The rows of a group lie close to one hidden flat surface of 14 dimensions, which passes through zero. Surfaces can cross.
In the rows, 128 means zero.
Known rows, each followed by its group:
[133 172 172 148 119  69  98  88  90 142 226  88 125 127 147 146 116 144
 160 129  92  87 114 196 165 143 145] -> Sugug
[ 97 141 110 134 145 108 103 136 103 103 125  91 149 155  99  97  95 116
 125 150 113 130 133  99 126 140 144] -> Sugug
[135 121 125 144 157 122  83 125 122 131 121 165  79 111 129 134 129 154
  92 113 128 122 136 105 123  97 163] -> lavel
[ 50 143 131 124  87 168 165  98  89 115 112 159 142 163 173  88  91  48
 157 168 133 105 109 131 148 122 125] -> Sugug
[129 137 115 160  96  92 104 102  89 152 123 163 124 136 163 110 101 168
  80 111 131  81 140 143 103 124 150] -> lavel
[112 109 150 132 115 153 163 157 101  97 137 177  94 140  79 167 114 115
 103 108 167 106 150 126 153 100 150] -> legi
[139 145 136 103 156 116 107 133  92 194  72  94 150  96 128 123 174 133
 115 180 140 153 123 103 138 166  87] -> levo
[179 120  95 115 136  93 133 121 144 100 102 125 149  84 139 154 133 147
 111 122  93 106 118  85 110 157 193] -> Sugug
[ 86 126  96 133 173 119 122 165 133 113  86 127 138 167 105 130  84 134
 123 127 152 131 151 138 141 138 115] -> lavel
[136 158 166 183 141 143  98 131 125 163 118 133 137 149 100 180 163 154
 123  82 122 130 127 192 134 149 130] -> levo
[125  95 135 102 126 113 144  93 118 168 196 114 130 120 135  91 136 116
 130 122 143 129 107 125 152 135  40] -> lavel
[102 126 142 113 129 130 106 121 104  59 197 113 147 105 128 150 102 150
 154 121 123 142  86  87 168 106 169] -> levo
[152 131  91 105 117  63 120 113 126 141 133  82 116 115 148 162 159  87
 147 172 149 109 148  98 150 103 173] -> Sugug
[130 161  99 156 132 123 135 107  75 129 131 141 182  80 125 157 124 121
 152 122 135 132 107 123 103 219 133] -> lavel
[118 153 197 119 102 170 118 151 101 122 154 136 134  92 132 179 147 189
 157 135 170 170 118 106 155 114 134] -> legi
[128 117 157 109 136 169 115 114 160 154 123 110 127 143 122  91 180  60
 138 164 112 182 110  82 137  92 102] -> legi
[134 124  96 143 186 140  92 120 164 159 114 135 112 112 114 163 182  84
 169 113 155 183 122 116 141 131  93] -> lavel
[105 135 165 152 152 116 103 122 115 119 157  79 151 168  86  97 111 144
 117 108  66 113 106 135 142 168 131] -> lavel
[134 122  67 103 141 100 129  92 120 170 128 154 138  76 176 109 136 101
 162 148 175 155 116  71 117 161  62] -> legi
[131 119  75 132 132 116 158  98 147 112  82 170 194 132 173 153 110  87
 120 121 126 110 103 121 132 159 158] -> Sugug
[ 87  98 173 146  93 164 162 121 154 108 120 165 123 169 140 112 110 126
 115 122 115 104 133  64 135 139 180] -> levo
[109 129  69 142 173 109  81 130 135 165 113  81 131 118 132 155 152 154
 167 104 161 146 126 156 132 156  82] -> Sugug
[100 127 159 119  96 174 163 146 157  92 110  67 135 155 106  73 124 118
 157 136  58 121 120 119 104 157 134] -> Sugug
[147 129 161 111 151 137 177 134 203 147  87 131 137 131 144 131 135 117
 169 134  77 128 121 126 141 204 103] -> levo
[172  86  67  91 135 104 162 131 106 137 154 115 140 101 118 143 136  89
  77 154 186 130 139 189 127  74  93] -> levo
[129 127  93 163 160 154  96  96  93 111 122 128 156  99 172 112 102 127
  79 157  97 132 103 198  83 129 188] -> legi
[118  96  84 136 107 162 141 101 153 116 176 117 113  84 193  87 109 170
 161 107 132 135 118 166  65 143 104] -> levo
[124 155  94 139 115 125  78  72  81 111 169 106 138  98 130 106 150  97
 152  91  73 116  64 126 110 113 142] -> lavel
[ 87 147 162 148 155 197  97 130 143 105 106 133 151 104 164 143 117 183
 176 113  96 169  86 123 127 183 145] -> legi
[111 183 164 143  74 134 109 160 109 101 120 134  91 143 105 123 117 167
 166 112 124 121 157 106 111 105 151] -> levo
[136 101  85 119 122  94 149 100 148 119 190  73 106 121  93 156 167  65
 185  73 118 100 111 141 155 135 104] -> lavel
[105 141 142 129  65 145 157 114 143 164 102 152 157 137 171  94 132 161
 164 100 137 125 124  92 106 187  71] -> legi
[128 147 182 170 118 129 159 116  93 135 177 183 148 163 110 155 102  88
 105 152 161 119 150 148 150 139 149] -> Sugug
[109  77 101 143 142 139 154 104 135 133 179 160  87 143 101 158 142  63
 134  72 171 111 124 160 166  97  90] -> lavel
[172 127  95 132 126 102 126 109 117 134 178  80 127  88 125 112 141 126
 126 134 109 125 130 178  83 138 123] -> legi
[138 147 146 156 139 135 117 136 121 126 155  71 137 127  83 143 151 112
 152 142 111 150 135 132 113 159 151] -> lavel
[148 132  99 183 110 125  68 106 127 160 127 177 118 114 161 167 160 167
 105  94 184 143 148 117  92  90 173] -> legi
[150 150 118 123 142  73 141 129  74 143 180 102 173 109  73 143 128  93
 137 166 166 147 137 102 139 178  92] -> legi
[ 89 139  95 159 151 166 122 147 153 128 103 106 116 145 123 110 119 109
 179 135 142 161 150 159  93 155 100] -> levo
[150 124 120 111  75 130 131  94  85 142 141 164 140 132 124  98 158  73
  77 114 130 116 102 122 119  51 112] -> lavel
[149 111 168 141 135 121 137 123 136  99 153 138 177 130 122 170 112 188
  89  75  90 102  92 142 154 159 169] -> levo
[146 118  96 103 169 118 110 141 146 112  77 148 156 112 122 124 130 104
 109 171 146 178 130  33 121 118 149] -> Sugug
[ 87 121 165 142 151 163 126 148  70 106 120 176 103 133  65 127 104 122
  85 121 134 118 125  90 146 134 142] -> Sugug
[131 156 161 136 133  85 142 134  92 138 111 151 148 120  94 141 107 169
 121 106 110  92 130  74 140 222 125] -> legi
[140 138 162 112  85 105 129 146 119 155  87 118 132 162 121  77 135 126
  85 189 127 122 170  44 108 114 154] -> lavel
[143 145 138 142 141 134 121 108 127 125 152 121 128  91 144 156 144 113
 160 143 112 137 108 136 127 159 158] -> Sugug
[ 94 123 193 167 139 158  99 118 133 206 115 172 114 181 157  78 121 154
  80 157 153 148 156 123 127 127  97] -> lavel
[ 86 131 138 123 205 161  96 154 142  83  75  93 101 143 113 109 101 111
 133 166  63 136 110 128 148 131 175] -> legi
[117 126 151 133 135 120 159 123 128  46 176 165 154 148  99 157  73  96
 137 117 111 115 112  93 163 136 189] -> levo
[141 139 157 125 126 156 136 134 171 134 132 159  50 136 120 151 164  88
 170  93 112 122 131 186 148  71 103] -> levo
[159 152  93 137 163  92 154 128 117  99 136 173 142 123  96 134  83  84
 129 113 108 110 128 171 113 164 115] -> levo
[135 133 137 119 113 127 146  93 124 141 157 140 224 158 148 115 122  88
 116 139 132 150  89 145 148 131  90] -> legi
[132 167 147 142 135 128 137 145 100 161  81 132 192 120 125 136 121 175
 122 138 131 139 128 140 111 220  93] -> lavel
[ 73 138 160 133 136 148 116 137  75 156 137 102  58 103 109 153 156 121
 173 144 155 117 138 125 165 150 110] -> Sugug
[172 132 124 153 141  90 121  99 130 160  90 203 160 127 151 166 136 131
  75 121 143 116 129  93 135 147 167] -> Sugug
[112 134 125 123  88 108 131 117  90 109 112 159  59 108 166 112  99 137
 121 142 111  59 149 104 116 109 191] -> Sugug
[126 133 169  80 128 126 112 136 103 124 152  95 118 104 122  85 121 181
 121 130  92 133  99 103 141 125  85] -> Sugug
[128 145 196 171 113 154 137 151 158 160 125  98 154 147 113 195 176 151
 163 135 154 158 153 127 143 181 159] -> levo
[169 161 126 140 144 120 110 141 129 100 177  93 142 116  81 135 125 135
 151 101  90 150 116 200 104 131 110] -> levo
[132 135 153 145 123 131 176 140 138 141 138  70 175 175  67 106 137  47
 141 179 121 150 153 132 119 183 110] -> legi
[ 99 184 126 145 115  94  63 121  79 171  97 131 138 132 157 149 139 169
 152 134 159 126 131  99 146 138 127] -> levo
[195 128 131 132 109  64 146 113 137 173 160 137 128 108  92 147 174 122
 126 105 144 124 155  60 116 178 110] -> legi
[136 142 127 120 121 113 103 134 143 142 146 109 154 130 138 154 149 138
 159 144 169 171 131 110 148 101 116] -> legi
[171 126  90 153 172  92 114  88 133 138 138 177 192 114 103 166 151  60
 114 115 142 159 101  58 132 169 146] -> lavel

New rows, each followed by its group:
[158 123 111  83 141  82 125 157 203 109 116  38 128 159 145 120 127 127
 154 171 101 134 149 142 148  84 142] -> legi
[122 124 114 128 106 112 140 132 173 102  88  99  68 143 111 152 162 107
 182  76  70  67 136  94 140 136 181] -> lavel
[135 103 121 132 157 103 152 117  88 127 183 155 159 102 109 152  92 152
  92 109 154 118 114 155 147 172  98] -> lavel
[141 104 135 191 179 101 129 107 179 191 156 145 134 160 112 176 159 117
 132  87 153 134 151 145 151 196 101] -> lavel
[ 57 165 150 151 150 173 110 159  86 123  64 133 128 122 132 129  98 155
 154 168 141 144 140  98 126 191 149] -> legi
[144  96  78 144 174 121 166 131 146 120 118 110 203 113 132 143  92 156
 104 125 140 137 126 167  99 220 120] -> levo
[116 127 122 136 102 112 140 104 175 150 101 136 148 191 159 118 126 132
 138  62  89  81 107 172 148 131  96] -> lavel
[112 116 112 134 149 166 146 164 169 104  76  74 145 139  80 130 145 105
 156 141 115 163 143  86 101 177 146] -> Sugug
[145 101 114  91 177 104 115 181 201  87 138 108 160 180  86 109  92 151
 106 125 136 183 139 108 147  77  93] -> Sugug
[120 154 131 114 135  97 106  97 156 170 137 177 123 140 226 140 113 116
 175 165 170 142 131 146 176  89  94] -> Sugug
[141 122 107 129 112 139 116 155 177 156  99  56 101 138 110 104 181 135
 153 135 131 155 166 126  83 113 107] -> Sugug
[ 95  96 133 109 118 127 131 116 153 102 130 140 107 182 130  91 110  96
 112  99  92  94 108 101 163  76 132] -> lavel
[102 111 118 160 135 117 117 117 105 115 184  85  70 127  85 131 136  88
 153 133 133 114 153  96 124 135 171] -> lavel
[119  88 147 101 118 176 183 100 140 128 145 151 147 126 147  90 122  91
 109 125 101 122  83 152 139 137  86] -> levo
[113 114 179 123 117 162 159 161 204 103  97 134 152 195 111 150 134 112
 148 129 129 155 139  77 165 117 152] -> legi
[116 113  85  88 176 108 155 134 138  89 115 112 161 118 134 116  80  85
 145 180 126 139 117 102 145 163 119] -> legi
[107 151 114 135 102 115 107 140  82 147 164  75 130 114 181  82  84 187
 137 202 175 144 173 171  80 129 113] -> lavel
[183 116 186 144  99 133 127  88 156 177 187  81 151 133 129 115 197 114
 112 134  89 145 113 140 117 131 130] -> levo
[154 147 142 128 164 146 132 131 105 120  71 180 168  97  69 172 156 116
 106  76  93 131  81  94 142 180 123] -> lavel
[111 155 107 176 175 104  41 111 143 162  82 130 123 160 143 120 136 150
 123  98  93 125 120 131 122 138 138] -> legi
[120 131 152  64 121 114 148 134 122  99 114 114 161 112 161  98  89 167
 130 152  86 110  90  97 153 147 115] -> legi
[135 122 142  91 176  82  89 118 117 145 138 154  98 104 148 174 135 150
 116 120 140 116 103  98 208  94 128] -> Sugug
[127 125 201 139  89 202 153 165 159 145 104 101  76 135 105 136 189 111
 143 181 140 158 178 114 112 103 165] -> legi
[140 104 130  81 103  87 127 115 138  95 160  92  69 102 142 107 128 157
 136 104  64  71 110  80 145 103 160] -> lavel
[110 126 141 147 138 120 140 123 161 112 163  65 155 181  93 133 126 118
 162  75  74 101 106 190 157 166 108] -> lavel
[110 119 138 156  92 136 153  84 161 131 209  96 134 136 184 117 122  97
 194 149 124 126 128 147 121 162 150] -> lavel
[156 149 136 131 114 110  94 124  81 155 139 129 117  78 121 134 160 163
 121 148 151 148 139  60 100 138 144] -> legi
[130 170 159 119 134 171 131 151  51  96 148 150 107  78  61 123 119 128
 131 118 112 145 108 166 111 130  94] -> levo
[114 112 117 146 148 135 124 137  50  90 120 167  97  93  70 151 106 138
  70  97 128  92 124 100 124 142 180] -> Sugug
[ 92 152 152 131  96 142 131 135 146  99 128  96 231 180 139  97  93 162
 152 125 107 153 106  99 128 165 122] -> legi
[ 94 121 113 185 141 173 155 123 129 133 113 167 147 142 102 143 122  79
 140 123 167 150 147 115 104 193 134] -> legi
[ 65 130 141 117 125 156 127 135 102 186  81 139 122 138 141 108 137 153
 142 117 165 131 120 121 155 157  32] -> Sugug
[123 158 151 181 135 189 108 127 120 157  94 156 122 122 105 158 179  95
 146 119 136 159 128 146 107 147 139] -> lavel
[ 59  92 153 149 101 152 180 141  94 144 133 144  55 156  99 108 111  96
 125 149 177  85 187  83 138 155 130] -> lavel
[131 105 122 123 130 132 118 111 120 125 165 109 102  82 139 115 147 107
 142 179 142 154 134  46 109 130 166] -> levo
[152 125 134 146 131 158 147  98 130 115 180 126 219  94 131 139 130 112
 138 143 130 178  90 121 103 183 137] -> legi
[145  82  81 120 145 137 143 119 156 109 100 136  73  99 140  97 127  97
 104 138 102 111 140 109  86 114 166] -> legi
[177  98 129  85 153 100 127 160 165  74 168  88 143 115  84 118 107 197
  94  89  87 135 113 127 131 105 115] -> Sugug
[ 95 121 158 123  88 134 174 146 145  89 117 110 115 159 149 107  83 135
 143 169 110  94 161  92 128 149 188] -> lavel
[ 79 148 169 142 137 193  89 150  94 112 140 129 114 127 100 148 147 129
 151 137 161 183 118 112 151  92 130] -> legi
[158 143 149 101 128 121 170 134 119  56 198 123 164 132  65 107  88  70
 135 138  81 138 102 135 133 123 127] -> levo
[164  87 118 114 132 125 152 124 171  96 135 125 130 147 125 117 125  88
  84 136  98 115 129 143 122  82 174] -> legi
[194 112 151 113 140  84 138 113 177 127 145 107 143 120 126 123 144 136
 109 131  65 118 119  93 126 151 160] -> levo
[113 114 120 102 102 168 117 143 124  94 165 118  57  75 114 116 144 168
 169  85 140 144 120  96 109  86 110] -> legi
[ 76 146 150 172 184 191  84 148 133  88 122 107 122 126  94 149 117 150
 170 106  93 165 105 145 127 167 159] -> legi
[111 105 157 157 162 167 127 131 181 131 138 146 118 173 121 139 127  99
 131 129 140 157 140 149 152 113 135] -> lavel
[154 132  91 108 150  89 108 137 124  84 155 118  69  56 156 150 108 146
 162 166 137 128 150  96 113 110 190] -> Sugug
[155 120 108 122 117 142 148 116 118 161 132  84 151  67 124 166 195 116
 153 133 146 149 110 140 116 172 104] -> Sugug
[109 169 120 161 123 141 117 153  96 151  84 131 192 172 127 118 103 140
  99 154 164 147 153 190 100 141 105] -> lavel
[157 109 169 147 128 114 160 157 160 156 124 126 118 170  77 164 152 130
  94 110 141 108 168 149 147 140 129] -> lavel
[131 141 156 167 128 161 144 106 106 153 128 191 184 101 156 183 130 137
 121 131 162 145 113 146 129 188 143] -> legi
[138 109 134 136 149 175 134 144 182 133 114 137  80  84 139 170 168 124
 177 141 155 170 145 101 118 143 146] -> legi
[121 161 110  98 119 100  86 142  65 116 140  45 153 123  97  71 120 152
 114 147  96 130 113 138 112 103  99] -> lavel
[175 132 117  92  84  75 183 163 196 108 136  97 146 132 157 161 118 149
 181 154 158 125 177 121 127 131 140] -> levo
[132 134 202 140 119 170 118 140 165 171  92 132  77 143 112 138 196 127
 138 128 114 142 144  98 138 117 137] -> legi
[130 131 179 105 101 145 160 139  90 133 133 133 135 104 106 106 131 129
 105 164 132 132 133  73 126 151 117] -> Sugug
